The rows are grouped in 3 ways, from coarse to fine. Each group lies inside one group of the grouping before and may be the whole of it. The rows also spread widely along 12 directions, which tell nothing about the answers.
(in the rows, 128 means zero)
Known rows, each followed by its group in each grouping:
[171 150 112  96 123 140 129 147  78 132 135 142 116  94 157 148 117 145
 104  98 124 164 104  88 138 125 133 161 150] | babob Z_689 fuvin
[ 80 124 126 171  77 120 103 105 117 118 137 129 107 131 172 147 119 151
 133 130 143 150 142 148 180 152 148 131 164] | pov Z_557 vini
[132 101 135 148 144  82 123 171 135  74 105  79 133  99 131 194 148 135
 110 119  81 167 117 160 178  89 143 128  61] | pov Z_251 Som
[136  98  99 137 177 148 132  87 121 102 153 141  94 150 106  97 138  85
 130 147 147 141 174 129  98 135 164 126 164] | babob Z_214 zuze
[119 103 114 145  68 194 110 148 151 129  46 157 127 134 136 154 120 177
 133 136 145 177  68 124 151 141 145 111 128] | Zipog Z_451 fop
[133 141  90  97 142 132 104 134 116 169 137 125  72  79 155 142 179 110
 110  87 130 149  88 156 172 121 113 161 141] | Zipog Z_851 nen
[212 128 157 111 129 164 113 136 118 132  81 155  97  92 144 172 130 176
 108 140 151 131 101 124 148 170 174  94 149] | pov Z_557 Salo
[138 153 161 122 104 127 126  80 122 157 148 139 163 101  84 103 100 209
 117 118 121 125  93  72 162 214 133 114 138] | Zipog Z_133 Kevu
[ 93 102 101 130  71 140 112 108 147 149  94 111 118 111 138 139 158 146
 129 120 128 126  78 148 155 163 139 105 132] | babob Z_214 tul
[148  90 106 119 128 202 135 122 158 119  79 101 118 140 109  66 151 120
 123 156 124 160 131 110 123 153 175  77 111] | babob Z_689 nozul
[115  78 132  76 174 157 124 108 199 124  65 117 155 170  69  51 107 131
 105 119 120 160 149 115 120 172 101 108 105] | pov Z_251 riz
[107 117 143 147 142 136 112 105 144 101 148 149  97 149 136 151 108 128
 129 132 176 147 160 190 107 109 119 163 148] | babob Z_214 nedo
[169 154 153 117 154  96 129 113 125 122 165 101 112  79 184 134 150 124
  97 148 141 138 153 150 139 110 146 149  92] | feri Z_217 verut
[122 139 136 129 101 140 124 144 133 106 123  40 126 150 126 166 151 163
 108 119 117 148 123 122 139 195 164  98 137] | pov Z_251 Tavis
[137  88 104 135 121  77 104  50 125 143  92 133 144  94 160 149 155 139
 127 163 140 103 131  86 146 205 163  82 186] | Zipog Z_451 zura
[100 119  81 149  78 186 142 139  82 132 122 176 113 123 156 131 132 127
 121 112 130 160  83 125 134 106 162 162 128] | pov Z_544 Zugil
[122 134 153  96 144 137  96  86 154 157 122 135 114 121  92  86 111 169
 117 114 132 134 127 129 184 195 113 105 149] | pov Z_544 Tivad
[130 105 110  76 155 115 116 108 157 144  92 120 141 103 143  76 119 120
 107 123 118 150 142 104 147 142 104 125 119] | babob Z_326 Vam
[119 112 122 128 148 149 151  80 141 122 137 149 159 161 124  78  96 129
 111 143 151 143 162 110  72 153 134 154 129] | feri Z_281 Nog
[118 105  99 151  98 113 121 114 122 126 111 102 120 109 109 218 180 150
 134 107 108 121  70 149 135 179 164 110 143] | feri Z_217 git
[120 140 139 166  71 141 104  70 126 146 116 166 125 121 133 149  91 203
 135 144 161 128 104 120 170 200 148 103 181] | feri Z_281 godet
[123 101 115 159 109 116 112 108 115 120 106 165 105  85 194 146 135 119
 124 161 142 141 132 155 179  92 162 123 118] | pov Z_544 Tivad
[142  79 102 121 122 100 118 106 136 116  55 128 136 103 222 135 140 103
 101 171 144 139 158 114 140 117 158 109 125] | pov Z_251 riz
[129 172 122  89 113 172 115 117 120 171 149  84  76 137 172 130 168 132
  94  96 171 124 122 147 118 199 142 140 186] | pov Z_251 Som
[134 130 153 100 163 111 132 143 181 107 117  66 150 130 163 108 125 129
  88 135 129 167 167 159 114 109 104 158  57] | feri Z_281 Nog
[127 129  79  95 153 165 120 156 148 158 110  92  74 112 108 138 195 102
 115  68 108 156  77 179 138 133 122 156 113] | feri Z_281 Nog
[162 127 150 175 115 153 138 102 119 116 131 192 120 105 160 166 103 163
 121 165 180 127 119 166 108 110 166 146 118] | feri Z_281 godet
[158 133 143 120 174  74 119  84 112 122 164 104 116  92 161 127 144 118
  98 144 134 118 173 123 154 155 153 122 141] | pov Z_251 Som
[102 139 147  94  78 147 111 153 161 140  75 119 130 143 216 151 102 160
  89 112 173 166 124 158 128 123  88 168 121] | pov Z_251 Tavis
[115 104 123 161 110 130 111 151 141  89 110 100 109 128  88 193 144 156
 138 114 105 159  91 167 161 130 146 111 114] | babob Z_214 zuze
[126 118 133 109 123  77 113 162 137 100 105  93 138  98 197 179 121 132
 101 111 117 174 135 150 148  78  95 172  90] | babob Z_689 fuvin
[ 80 115 167 106 147 146 134  94 202 145 139 111 165 155  55  67 118 163
 114 104 133 133 120 160  99 175  85 149  80] | Zipog Z_133 Kevu
[135  97 135 142 109 103 116  82 115 132 100 177 144 112 109 205 114 183
 124 114 144  96  86 127 126 193 143 117 175] | pov Z_251 riz
[147 105 116 107  97 149 102 148 152 134  35 129 139 107 145 153 126 173
 117 129 119 177  80  94 172 154 131 103 124] | Zipog Z_451 fop
[151  87  96 112 121 158 114 147 148 138  30 170 125  91 124 143 132 143
 123 117 112 172  70 110 166 116 130 119 105] | Zipog Z_133 Kevu
[ 80  97  56  81 104 130 120 115 144 161  72  81 152 140 142 111 175 112
 112  89 103 155  94  78 121 196 116 129 157] | Zipog Z_451 zura
[109 135 161 103  81 164 119 114 165 168 122 139 136 115  87 120 115 202
 116  94 144 121  55 162 139 174  97 134 107] | babob Z_214 tul

New rows, each followed by its group in each grouping:
[139 130 135 121 156 155 134  92 158 143 153 119  98 108 133  73 166 105
 113 151 149 131 141 172 123 129 153 129  90] | feri Z_217 verut
[184 163 146  76 150 137 129 167  92 113 129 114 125 120 154 177 106 161
  83  95 130 166 127  98 120 145 131 161 141] | pov Z_544 Tivad
[126 158 168 120 124 179 139 155 143 115 146 112 142 150  92 115  97 182
 107 104 133 179 115 126 117 141 115 162  94] | Zipog Z_133 Kevu
[168 138  96 102 130 138 133 113  84 138 134 112 123 102 137 136 140 138
 112 117 121 131 116  69 124 187 168 113 176] | babob Z_326 Vam
[ 86  86 107 131  78 156 123  90 149 145  72 146 158 131 135  79 120 153
 122 147 123 140 105 100 156 172 148  94 119] | pov Z_544 Zugil
[109 106 123 167 105  94  91 109 139 125 107  99  91  93 125 198 170 152
 137 126 117 119  98 177 208 163 159  86 143] | pov Z_251 Tavis
[ 79 131 101 111  86 165 136 157 126 157 138  85 123 125  74 121 172 155
 118  45  76 150  43 141 158 178 127 147 103] | pov Z_557 vini
[146 145  89  98 131 183 136 163  92 137 145 114  88 115 109 125 156 119
 114  75 107 172  85 118 132 127 140 161 137] | babob Z_689 fuvin
[ 93 104 106 170 138 123 114 125 131  72 141  76 109 151 101 153 135 122
 144 131 108 165 160 141 149 147 160 107 149] | babob Z_326 Vam
[151 112 150 108 129 121 111 125 145 101  83 112 174 148  78 178  87 207
 113 116 115 160 109  76 131 209 117 100 149] | Zipog Z_851 nen
[ 95 108 104 175  50 178 141 123 139 127  87 127 160 130 111 110 123 178
 135 141 106 160  70 110 158 157 167  99  92] | feri Z_281 Nog
[145 119 135 107 156 170 149  93 152 137 134 162 124 136 148  88 129 110
 104 147 176 134 147 153  62 122 138 161 107] | feri Z_217 verut
[134 143 112 120 114 111 120 133 111 140 121 146 118  97 175 188 123 149
 106  94 140 149  97 145 135 120 114 180 137] | feri Z_281 godet
[205 124 162  92 172  86 127 139 141 106 107  46 138  77 147 147 165 142
  82 152 103 128 144 117 156 155 169  82  80] | pov Z_251 riz
[155 150 136 152  82 157 108 151 105 117 128 128  73 107 173 213 142 163
 123 128 166 144  94 171 145 125 162 131 155] | babob Z_214 zuze
[139 151 159  92 142 148 133 151 134 120 151 107 154 142  75 142 102 189
  99  82 119 167  98 113 114 165  95 162 113] | Zipog Z_851 nen
[179 139 134  86 131 193 130 143 135 167 104 118  98  98  84 123 167 161
 103 100 124 126  58 134 148 181 155 103 116] | pov Z_251 Tavis
[162 149 132  78 142 159 123 142 115 161 133 167 102  85 106 130 121 157
 107  68 129 150  71 137 144 121  94 176 127] | babob Z_689 nozul
[ 63 102  97 119 102 178 125 120 161 136  92 136 116 169 200  71 124  90
 106 131 172 168 158 161 108 102 113 165 123] | pov Z_251 riz
[100 145 114 129  90 170 105 154 120 117 104 116  88 161 191 160 116 137
 110 109 163 183 140 148 146 128 128 156 170] | pov Z_251 riz
[108 103 126 183 104 154 112 116 123  96 118 142  97 144 127 145 124 145
 142 147 135 156 138 150 166 147 176 103 152] | pov Z_557 Salo
[ 70  79 106 127  92  99 140 116 156 108  97  82 202 124 110  77 118 144
 122 121  64 167 115  86 158 136 115 118  64] | babob Z_689 nozul
[120 103 135 153  97 150 124 112 143 105 101 177 128 131 191 108  86 135
 119 176 174 164 154 142 128  81 137 139 110] | babob Z_214 zuze
[143  92 158 132 203  94 148 115 145  88 156 134 145 111  75 122 127 121
 107 127 111 130 147 167 117  98 131 150  61] | pov Z_251 riz
[161 147 135 139 137  99  96 132 116  93 124  89  91 109 176 187 132 143
 118 148 128 177 161 125 189 138 156 113 155] | feri Z_217 git
[102  82  78 125  97 131  99 118 136 134  60 166 115 120 127 155 123 135
 137 105 120 159  85 123 166 134 115 123 158] | babob Z_214 zuze
[163 159 182 106 124 209 125 127 149 175 143 176  65 106 173 119 144 151
  99 125 213 112 104 225 101 124 132 166 118] | pov Z_557 Salo
[143 110  99  86 174 110 112  94 150 151 124  51 107 111 109 127 213 104
 112 114 115 115 124 120 122 213 152  99 155] | Zipog Z_451 fop
[108  64  98 159 116 143 143 126 158 118  68 178 151 116 112 153 131 131
 131 127 120 144  76 169 107  92 133 149  69] | feri Z_281 Nog
[139 183 164  93 105 144  98 120 145 153 134 100  95 133 185 165 122 176
  99 114 182 148 133 155 133 182 109 151 171] | feri Z_217 git
[125 130 184 127 127 141 121 120 172 108 123  83 148 151  72 120 105 195
 113 132 124 144 129 136 152 193 134  93 106] | pov Z_251 Tavis
[115 147 131 153 118 177 110 165 142  97 120 114  86 164 129 179 111 157
 127 107 148 191 125 179 136 119 126 160 138] | feri Z_281 Nog
[ 92  95 123 133 120 107 119 102 145 123 107 150 135 134 148 153 116 133
 117 120 147 134 130 155 126 134 114 151 135] | pov Z_251 Tavis
[154  92 131 123 116 165 147 157 138  91  70 108 152 137 159 165 137 142
  99 153 134 149 120 128  83 129 175 114  86] | pov Z_544 Zugil
[ 89 108 105 108  65 187 142 127 167 148  86  78 149 133 178  45 153 123
 107 142 130 158 114 121 120 135 139 116  77] | babob Z_689 nozul
[ 86 119 113 176  87  89 137 113  94 107 164  89 141 118 140 196 161 143
 121 111 109 116 102 145 136 158 168 135 129] | pov Z_251 Som
[108 121 141 181 136 147 113 142 142  64 154  82 100 167 120 172 130 139
 132 147 144 178 165 173 133 123 154 126 130] | Zipog Z_851 nen
[132 114 136  93 151 127 121 122 190 131 102  45 127 123 105 123 181 131
 107 121 109 138 119 159 127 176 134 101  83] | feri Z_217 verut
[ 59  71  91 152 116  83 134 102 163 118  95 149 171 110 159 102 116 108
 122 129 105 161 128 151 148  76 101 167  60] | feri Z_281 godet
[162 133 101  47 139 146 104 132 141 175  78 101 114  74 109  54 145 143
 105  91  78 172  88  66 215 168 108 100 121] | babob Z_689 nozul
[143 110 132 110 144 108  80 144 159  94  63  39 105 130 126 175 149 151
 118 133  97 168 150 122 202 190 153  57 147] | pov Z_544 Tivad
[145 135 123  80 154 154 129 181 147 139 119 115 110  93 163 117 152 113
  88  98 127 182 102 166 136  63  94 185  57] | Zipog Z_851 nen
[ 74  90 100 170  67 154 140  98 126 116 108 120 162 130 127  67 130 143
 131 161  97 152 115  92 170 153 184  85  95] | pov Z_544 Zugil
[ 82 123  92 111  69 133 125 104 132 171 103 112 125 113 214 104 160 113
 102 121 147 128 111 131 141 148 132 141 134] | pov Z_251 Tavis
